There are 4 ways to turn a row about zero (a turn may also mirror it). The second row of each pair is the first, turned, with some noise. The first 36 pairs use one turn. New pairs use 2 turns, one after the other, and a turn may come again.
Known pairs, each followed by its turns in order:
[ 14  -2  -6 -24  -1   5  11 -16]
[ -1   5  18  15  14   2   9 -20] => Subu

[  8  76  22  -2 -20 -21 -16  -2]
[ 66   2 -28   3   3 -39 -18 -24] => Subu

[-76  -6   1   6 -14   0  76  -6]
[-35 -15 -39 -14 -36  55 -11 -66] => Subu

[ -3  28  52   5   3 -39  -1  26]
[ -4  37  22  11 -25  -9 -18 -53] => tem

[ 42 -25  16 -60  12 -18 -54  22]
[-27 -33   6  61  22 -39  51  15] => nizo

[-16  13  41  38   0  76 -11 -34]
[-20  55  25 -46 -18 -24 -57 -18] => Subu

[  4  39 -76  -3 -15  17 -27 -21]
[-10   4 -53  17  17   2  69  23] => vazo

[  8   5  27  11 -32 -14  37  37]
[-45  48   1  18   0 -13  -7  -9] => tem

[ 19  44  -7  -9   6  76  19 -22]
[-71 -10 -13 -46   1   1 -30 -20] => nizo

[-17  -1  -6  -3  14 -76 -12   7]
[ 36 -24 -32  23 -28 -41 -25  -8] => vazo

[-14   6   3  65 -17 -26  10   6]
[-21  -7 -57   0 -33 -24 -13   9] => Subu

[-11 -21  12  -1  -4 -16   0   7]
[  7  22 -14  -4  -5   5 -15  -2] => tem

[ 15   3 -13   8 -13 -24   8   5]
[-15   5  16   6  -3   4 -25  14] => tem

[-18 -66  -7   1  67  -4  76 -10]
[-86 -49  14  18  16  62 -26 -11] => Subu

[  0 -29  22   4   3  -4   4 -15]
[ -8  -1  14 -15  -7 -10 -14 -29] => vazo

[ 31  -2 -15  -6  17  10   1   4]
[ -7 -16   7  17   0  26  13   8] => tem

[ 28  36  23  21  -1  26 -30  -1]
[ -7 -24  19  11 -44 -19  30 -15] => tem

[76 37  1 30 31 14  0 60]
[-20 -26 -17  36  -4  94 -30  21] => vazo

[  6  56  11 -13 -65 -50  24   9]
[ 44 -33   0  -6  52 -19 -56  36] => nizo

[ 1 -7 -4  0  8 13 14 27]
[ -5  -9   5   3  23   9 -17  13] => vazo

[-10   4 -49  -1  33  22  53   9]
[-26  31 -27  16  55  -5 -25  27] => vazo

[ 15  13   4 -36  73  18 -70  23]
[ 75 -32  15  40 -22  39  35 -32] => tem

[-16 -37  39  30  -3 -12  36   4]
[ 27  33  49 -14 -22   9   4  25] => nizo

[-20  21   2  -3  -2 -76  20   7]
[  2  30  37  -7  14   0 -61 -23] => tem

[  3  11  28  29 -14  23   6 -14]
[-11  27 -13 -16   0 -23 -25 -16] => Subu

[-23 -29  -1  15 -76  26 -37 -15]
[ 25 -52  54  -2  -2  30  -7 -50] => nizo

[  3  -2   0   7  58  16 -48 -19]
[-22  -2 -33  -1 -40 -22  49 -24] => nizo

[-23  -9  41  50  -6  -5   2 -62]
[  4  42  32  15 -19 -18  13 -71] => vazo

[-58 -15  44  14  37 -14  13   9]
[-19 -50 -10 -51 -12  21 -37  -6] => Subu

[-20 -35  -4 -35   8 -76 -76 -37]
[ 17 -81  46 -17 -23 -40  62  20] => Subu

[-35  -5  -2 -49   0  15  -6  -3]
[ -9   9   7  -5  46  -3  24 -30] => nizo

[-76 -12  31   4  -5  -2 -66 -17]
[  8 -24  60  24 -27 -65  41  -9] => vazo

[ 18   1  17  -2  -9 -29 -11   3]
[ -4   4   2  12 -24   5 -26 -13] => tem

[ 10 -40  -5  34  24  -8  13   5]
[  4  31   9  20 -43  17   7  11] => nizo

[-25  24 -11 -12   1  26 -76   6]
[-20 -33  17  25 -21 -12  62  33] => vazo

[ 25  -5 -22  19 -30  -2   2  -1]
[  1 -17   6  23 -13  16 -34   1] => nizo

New pairs, each followed by its turns in order:
[ -7   5  14  40   7  67 -12  13]
[  2  20  34 -51  25 -25  17  27] => nizo vazo

[71 17  2  0 -5 -9 11 24]
[ 24 -58  23  30  27 -12  -1   1] => nizo vazo

[  1  -2 -12 -13 -23 -40   8  34]
[  1  13  24  11 -26  25  34  14] => nizo tem

[-44 -10 -17  30  -9   7   6  -5]
[-12 -33  -7  18  10 -18 -35   2] => vazo Subu

[  3  11  -4  23   4  11 -10 -30]
[ 3  8 32 17 21 -6  4  6] => tem nizo

[ 24   5 -35   4  -4   7 -24 -25]
[ 28 -10   5 -18 -13  -2 -14  38] => Subu nizo

[ 10 -13   1  10 -37  -1   5 -76]
[ 14 -12   0 -19 -63 -11  29 -45] => nizo vazo

[ -2  15   0 -27 -49  -4 -19  40]
[-43  16 -20  13  14  -4 -47  21] => Subu nizo

[  6  50 -22  14 -53 -61  -3  68]
[-47 -10   1  41 -37  57  39  66] => vazo tem

[-34  19 -42  -7  -6  -5   0   0]
[-10  22  42   6   8  24  -8  13] => vazo tem

[-30 -39  -8  37   6 -33   0  -8]
[  7 -25   8  60   4  -8   0 -22] => tem tem

[ 19  16   2 -18 -31  18   0   0]
[ 14  24  -1 -28   0  -1 -12  23] => tem tem

[  0  15  30   0 -10  -7 -29   0]
[-15 -15  -5  -9 -18 -11 -31  11] => tem tem

[-17 -10  46   1   0 -10  14 -16]
[  0  -6 -18   2  22 -23 -16 -38] => tem nizo

[  2 -25 -20   5   8  19  37  -5]
[ -3  19  30  26  15 -13  23   2] => Subu vazo

[ -9  44  -3  -8 -16 -33   3  -8]
[  1 -35  14 -25   1 -37  -1   8] => tem Subu

[ 30 -11 -53   2 -25 -76 -14 -28]
[-70 -20 -71  25  -9  -1   6   1] => Subu Subu

[11 25 14 58 11 54 23 21]
[ 53 -32  36  36 -10 -45   1   7] => Subu tem

[-26   1  65 -48  -2 -19  -2  -2]
[ 50 -27  14 -37 -46  21   6  10] => vazo vazo

[ 11  71   5  57 -20 -24  31  17]
[ 15   4   4  62 -47 -33  31  44] => Subu Subu

[ 16  12  17  -7  -3 -17  16 -10]
[ 23  22   7   7  -1 -11  13  -4] => vazo Subu

[ -4  17 -71  -1   5  -8 -21   4]
[-25  26  28  39 -43  -9  -5  17] => nizo Subu

[-9 -1 35 17 22 38 76 29]
[ 46 -14  23  12 -42 -20  48 -51] => vazo tem

[  4 -39  47 -10  19  -7 -27  -2]
[  4  50  17  32 -14 -13  22 -20] => tem Subu

[ 13  -2 -20   0  -1  31 -19 -21]
[ 26  11  19  12 -27  17  -4   2] => Subu vazo

[ 12  -8  29 -11  42   0   3 -13]
[ 47  14  -9   8  -5 -10 -17  16] => nizo vazo

[  9  -4  -2 -53 -39  -9 -35  20]
[ 10 -24  -4 -58  21   2 -32  19] => vazo vazo

[ -9 -76  -5   5  21  20  60   6]
[ -7  12  22 -52 -54  53 -30 -19] => Subu Subu

[ 11 -21 -13 -54  65 -18 -10   9]
[-73  -4  10 -12 -48   3  -3 -18] => tem nizo

[21 43 -2 44 33  5 15 -1]
[  4  16  48 -39  22 -23   6  21] => tem nizo

[-76 -27  12  13  16 -16 -36  31]
[-28 -38 -45  23   2 -38 -43  36] => tem nizo

[  6 -14 -10  50 -12  -7   2 -14]
[ 15  23  12   0  12 -30 -29  19] => Subu tem

[ 36  20  -3  -1  19 -76  -4  28]
[  8 -15 -18  -6 -64 -48  32 -25] => tem tem

[ 19  26 -13  23 -35  -9  -3 -13]
[-36 -26   8  -4  15   7  20  16] => vazo tem

[-19  12 -29  -4  63   8  -1 -29]
[  5  15 -40  -5 -59 -24  12  -1] => Subu tem

[ -6   7 -39   7 -16  16 -11 -66]
[  0 -16 -18  47 -18  22 -18 -50] => vazo Subu

[  6  60   5 -26  76  -9 -12  14]
[-55  10  23 -15  44 -44 -41 -33] => tem Subu

[  8 -52   1 -28  10  -5  11  25]
[  8  23 -15 -10  34  17  45 -10] => Subu tem

[-17  35   3 -37  -8  49   7   2]
[ 46 -10 -17 -20  37  21   5 -24] => nizo tem

[ 26  -7  14  11  -7 -20   4   8]
[  6  -1  -8   1  -5 -39   3   0] => tem tem

[ -9  -4 -13  -2   2 -36  -6   5]
[ -1  -5   3   3 -14  20 -23  27] => vazo tem

[-26  -5  -8 -26   1  -6  30 -16]
[-39  -3 -13  10 -11 -21  -7  12] => tem vazo

